The rows of a group lie close to one hidden flat surface of 8 dimensions, which passes through zero. Surfaces can cross.
(in the rows, 128 means zero)
Known rows, each followed by its group:
[153 150 165  95  99 181 125 145 179  91  63 137 145 154  84 120  90 135
 150 166 123] : M
[132  92 109 149 180  61 139 129  83 132 132 148 132 101 151 103 153 169
  93  97  96] : C
[ 97 167 107 168 102 152 110 126 118  52 148 115 173 188 132 136 123 145
 149 110  95] : E
[126 138 137 148 146 104 124 133 150 133 159 117 144  99 120 175 156 128
 181 161 103] : M
[122 122 108 140 120 147 142 141 134 117 175  93 156 109 133 147 151 118
 172 128 126] : M
[126 117 112 138 165 115 149 175 136 118 122 113 163 106 109 108 111 179
 133 163 102] : K
[111  91 117  73 122 141 133 107 184  86  89 171 163 171 128 101 125 142
  73  98 115] : E
[133 116 116 108  72 121 182 137 157  63 147 127 124 109 109 138 147  99
 153 121 145] : K
[166 117 159 156  78  90 148  70 173 155 125 157 117  90 163 160 164 137
 119 105  96] : C
[121 140 126  75 159 157 122 157 170 187 113 141 130 122 106 156 108 125
 146 175 137] : T
[148 143 157 166 107 118 115 138 131 124 111 108 131 129 113 121 102 135
 138 172 119] : T
[127 113 115  72 135 145 129 115 108  82  91 137 102 162 123  76 113  93
  84  92 169] : C
[130 124 127  88 192 114  98 132 128 201 130 168 121 116 142 144 140 135
 110 120 122] : B
[150 131 124 143 124 153 161 153 115 118 111 112 141 117 121  96 102 140
 123 118 137] : B
[113 127 129  83 169 131  84  96 150 136 138 181 133 159 148 153 166 112
 126 100 107] : B
[ 71 123  95  81  75 105 129 105 161 149 165 154 100 161 146 162 117  87
  79 125 162] : E
[156 113 132 172 144  99 127 127  38 149 108  92  68 115 137  69 102 123
  97 117 162] : B
[173 100 121 118 171 128 176 169 133 116  86 164 181  91 119  79 112 191
 118  98  91] : T
[131 138 121 136 114 161 150 177 133 152 127  84 123 105 110 117  85 132
 162 177 155] : B
[114 158 162 169 117  86  83 117 107 174 100 116  86 141 124 138  92 149
 118 180 129] : C
[110 150 127 111 134 158 113 153 111 190  96 121 107 145 126 112  66 159
 111 174 151] : K
[124 147 131 126  71 183 141 130 165 134 119 119 142 129 144 168 126 138
 167 156 126] : M
[168 154 158 137 145  90 109 130  93 115 113 104  77 136  58  72  72  81
  95 134 171] : T
[157 130 125  86 150 194 146 137 179  92 133 141 177 125 108 139 153 101
 166 103 120] : C
[135 140 126 127 106 134 151 120  97  86 134 153 111 119 147 151 153 120
 164  91 136] : K
[133 111 111  42 135 179 137 113 178 138 131 155 129 130 123 138 149  63
 122  96 164] : K
[102 123 127  82 154 107  88 102 185 224 144 163 111 136 140 171 131 113
  88 138 132] : E
[142 151 100 131 117  98 167 161  50 102 174 142  90  99 130 143 123 120
 166  99 153] : B
[147  83 116  67 162 125 140 119 169 168  83 160 141 132 117  70  93 128
  29  96 134] : K
[132 116 126 135 161 214 121 166 158 115 122  63 204 145  89  67 110 114
 125 137 122] : M
[137 114 131 102 110 116 144 114 143 129 137 116  86  89 108 157 168  73
 157 143 162] : E
[104 130 122 160 114 188 119 132 157 158 134  91 178 141 147 112 105 143
 119 139 126] : M
[158 161 161 109 117 182 121 114 200 151 120 138 156 119 112 166 128 106
 179 148 108] : C
[182 141 129 135  97 124 183 162  74  76  85 125 108 107  97  69  76 136
 130 121 149] : K
[107 118  94 109 105 104 155 129  98 124 149 129  98 139 134 116 121 113
  93 103 167] : T
[136 133 120 138  90 124 167 166 147 154 141  91 114  84 106 146  96 138
 168 194 145] : B
[160 103 129 163 156  87 148 127  47 120 119 147  98  88 151 102 149 153
 114  84 116] : C
[123 125 161 152 162 146  77  89 144 176 120 142 167 145 167 141 158 168
 125 119  86] : T
[122 156 140 123  85 126 110  99 103 132 130 154  81 136 159 178 142 116
 153 106 149] : K
[111 128 131  92 170  98  87 126 123 198  96 157 105 137 124 121 103 161
  89 162 125] : C
[147  95 131  95 153  93 136 121 160  77 120 148 136 126  95 124 153  99
 123 109 110] : M
[120 144 114 120 129 166 131 145  90  95 121 134 130 154 131 103 102 113
 134  89 151] : B
[160 118 135  80 180 177 116 124 133 123  96 140 142 144 108  88 122  89
 109  85 147] : T
[114 114 120 187 147  94 105 105  97 184 151 116 138 127 177 112 123 158
  71 100 107] : M
[160 140 152 121 143  58 125 116 150 105 117 178 115 107 107 170 171 144
 160 124  84] : M
[ 94 130 115  75 114 147 135 154 181 150 129 155 146 135 121 159 115 137
 140 163 129] : E
[128  96 125  91 134 103 140  97 170 130 125 171 140 125 139 134 159 128
  84  99  93] : E
[123 115 135  66  81 224 146 123 196 106  77 124 138 145 129 132 129 105
 144 145 159] : T
[ 68  72  89  94 158 119 117 125 177 140 149 128 167 144 153 131 165 155
  74 126 106] : K
[140  93 124 126  90  76 158 139 153 175 146  89  79  59 127 147 149 115
 129 175 160] : B
[119 118 138 143 111  62 129  97 165 110 155 154 152 121 132 173 180 143
 121 128  76] : E
[162 117 127 101 107 137 174 122 147 169 139 146 106  55 157 184 155 124
 167 107 130] : C
[ 96 139 141 142 110  91 103 120 157 142  97 157 140 161 127 130  97 192
  83 170  82] : E
[187 133 149 129 130  66 157 129 140  60 119 126 105  94  53 101 137  88
 124 129 125] : T

New rows. What belongs after each?
[ 89 151 117  97 139 115  90 101 119 136 121 192 120 181 140 143 110 131
  86 103 125] : B
[144 122 137 105 159 155 127 144 143  97  71 141 163 127 108  95 110 165
 129 135 101] : E
[162 122 145 156 157 103 114 107  84 161  90 150 107 109 138 106 127 148
 106 108 122] : C
[107 174 115 176 108 136 110 134  80 123 179  99 132 157 139 142 113 113
 151 125 150] : E
[ 90 105 115 115 137  52 107 125  97 201 112 153  66 126 165 126 107 160
  64 152 148] : C
[164 144 133 165  87  67 162 146 119  67 137  99  93 104  72 116 108 108
 149 161 132] : T
[170 146 151 208  90 161 127  97 112 104 128  97 160 135 154 114 124 137
 133  90 103] : C
[117 126 113 130 109  34 168 154 139 138 162 135  95  88 101 155 116 141
 123 174 117] : T
[159 142 142 168 142 141 143 144 139  93 145 102 177 106 110 140 153 145
 191 144  81] : B
[111 142 111 152  95 152 153 161 101 122 110 104 124 131 141 107  84 175
 138 153 137] : T
[ 86 113 114  95 187  75  89 134 136 163 120 158 121 154 113 117 116 155
  68 153 116] : C
[ 93  91  89  83 140 147 163 150 172 111 158 138 180 136 131 129 138 122
 108 106 118] : C
[118 155 143  91 129 168  71 103 129 157  97 104  90 169 114 116  99  65
 113 144 184] : T
[107 125 108 101  75  83 162 124 153 106 157 167 103 122 130 156 132 120
 123 113 132] : B
[146 165 170 178 117 114  97 112  87 113 109 111  97 146 114 123 119 123
 133 143 128] : C
[114 119 152  89  86 106 122 119 162 130  40 133  94 152 105 110 102 155
  89 200 135] : E
[132 147 169 149 116 195  91 119 169 137  95  97 158 143 135 159 139 139
 178 164 114] : T
[ 88 155 116 187  79 165 116 129  74  95 149  78 127 158 170 143 131 137
 170 139 136] : T
[129 154 111 166 123 154 132 128  75  84 186  93 135 146 134 130 144  89
 161  89 148] : E
[185 121 165 123 141  79 134 124 177 113 104 141 122 108  73 113 132 111
 116 143 109] : T
[107 139 136  77 176 157  72 109 187 145 152 159 161 170 115 169 163  87
 136 116 117] : E
[137 125 150 168 132 145  70  62 105  91 118 111 141 178 155 110 167 106
 115  72 114] : T
[172 118 129  89 177 152 143 139 154  89 134 136 150 100  81 123 154  78
 157 102 114] : T
[121 110  87 178 121 141 180 176  75 163 175 106 140  69 179 131 120 173
 161 116 134] : C
[150 134 110  84 105 145 201 183 156  95 144 133 128  76  92 159 117 116
 196 158 143] : K
[126 113 125 123 115 125 123 117  87 135 134  84  74  99 132 122 157  85
 140 133 180] : B
[117 106 111  65 155 123 139 156 185 184  97 151 138 117 112 106  85 152
  75 159 127] : K
[111 119  73 123  86 139 181 135 118  92 200 125 134 117 150 163 142  96
 151  79 153] : E
[139 129 151 123  97 125 109  80 177  98 115 143 134 160 119 126 135 103
  95 114 117] : C
[127 113 112 112 129 212 147 123 129  90 120 120 180 134 166 134 167 126
 175  78 121] : T
[154 136 129  95 166 157 155 161 121 161 132 149 120  61 134 175 153 128
 207 143 134] : C
[104 134 109 165 161 161 120 171 128  96 163  95 200 151 114 113 118 144
 137 135  97] : C
[136 106 118 143 165 142 149 155 107  99 112 114 155 131 122  74 111 154
 111 107 120] : K
[124 126 106  80 171 145 139 157 125 186 107 181 129 128 137 109  81 157
  91 104 130] : B
[141  95 112 108 168  82 143 134  70  88 123 148  93 111 114 116 163 123
 125 105 140] : C
[105 100  93 104 124 117 168 140 126  10 164 123 157 132 106 123 166  92
 140  93 142] : C
[107  85  99 124 149  68 144 119 156 183 145 159 142  96 175 142 153 178
  71 112  93] : C
[148  96 144 131 182  78 106  99 149  92 125 168 164 140 118 113 168 146
  79  84  68] : C
[116 113  90 125 106 211 177 150  99 138 128 101 146 132 166  78  89 127
 110  91 176] : C
[101 132 151 162  57 139 119 103 150 112  99  72 120 179 126 101  96 127
  94 176 146] : B
[136 117 130 111 120 130 124 106 171 126 143 132 124 127 122 142 157 102
 117 112 127] : K
[142 161 147  86 140 203 109 142 156 243  88 132 112 118 130 140  73 131
 155 170 160] : C
[130 137 158 170 107  83 109  97 153  78 115 135 140 156 115 141 154 159
 117 141  76] : E
[ 92 135 100  94  94 142 164 145  93 105 128 166  97 126 177 166 140 160
 168 124 144] : K
[ 75  98  81  92 152 129 131 158  81  78 125 110 130 172 115  64  98 107
  76 112 173] : C
[102 168 108 118  85  96 149 140 114  74 166 179 124 154 130 171 112 134
 148 103 122] : B
[162 137 128  79 176 128 127 143 140 108 158 126 117 113  78 137 148  52
 152 118 155] : T
[178  99 137 174 138 110 175 135 151 136 102 117 167  66 123  89 125 169
 116 121  90] : B
[106 128 100  84 136 107 148 164 152 161 171 146 115 104 121 175 122 115
 139 159 146] : T
[120 111  94 139 124 128 158 117  65 141 156 151 110 102 205 136 152 136
 126  51 148] : M
[ 84 119  89 142 135 101 135 133  87 170 151 148 130 126 190 125 117 171
  92 100 125] : T
[157 132 140 124 139 112 128 114 146  89 143 129 134 105  99 137 162  86
 151 120 123] : T
[195 119 165 160 199 116 108  93 104 152  81 171 156 103 139  88 134 167
  97  61  76] : C
[ 60 110  85 100 171 177 127 165 104 132 143 136 169 145 181 155 160 172
 159 122 123] : K
[136 100 118  81  85  92 150 100 155  72 118 144  90 145 113 105 136  67
  72  96 167] : T
[138 123 145 175 153 128 125 118 132 135 115 133 187 107 156 134 162 193
 145 115  57] : T
[140 112 137 130 149  64 139 124 163 200 132 161 134  82 149 156 136 171
  99 140  81] : E
[126 165 131 138 155 137  90 155  57 151 105 107  87 146 103 106  79 138
 146 170 166] : C
[106 133 105  66 144 151 131 170  92 143 110 128  88 134 111 121  97 115
 144 157 185] : C
[168 139 135 153  64 179 170 111 142 104 138 106 137  98 154 144 146 109
 172  95 135] : C
[124 132 123 197  78 107 156 129 128 108 173  93 144 109 152 152 153 143
 156 130 104] : C
[143 118 129  76 181 177 119 128 181 101 102 149 183 153  96 102 126 109
 118  96 115] : C
[103 179 125 186 100 136  86 131  62 168 152  90 107 173 147 116  74 127
 112 139 163] : E
[171  93 127  72 163  67 172 145 183 119 112 173 129  77  80 108 127 113
  90 117 106] : T
[126 115 107 147 139 147 145 123 154  70 158 117 204 142 124 108 140 133
 106  82  89] : C
[155 127 150 159  93 104 155 138 128  96  95 116 136 119 106 105 111 156
 115 141 108] : T
[182 151 180 128 103 105 106 108 172  95  86 110  83 141  45  98  98  72
 114 180 145] : T
[150 149 147  99 175 184 106 142 119 125  99 139 136 142  97 106 103 114
 158 137 146] : C
[ 92 122 100 131 149 116 128 163  91 146 145 121 125 132 133 114 105 156
 107 148 141] : C
[143 148 122 101 110 159 151 142  82 135 102 155  95 121 139 121  86 135
 148 120 156] : K
[200 145 162 111 164 153 111 100 127 163  87 173 120 115 128 123 128 103
 124  68 127] : K
[155 134 139  91 139 136 143 153 155 130 119 131 120 115  85 135 106 107
 145 154 144] : T
[118 124  93 163 109 123 171 156  45  87 127 114 120 132 142  76  98 145
 107 101 149] : T
[110 124  89 109  78  95 176 158  96 116 135 113  83 127 118 103  76 122
 101 139 177] : T
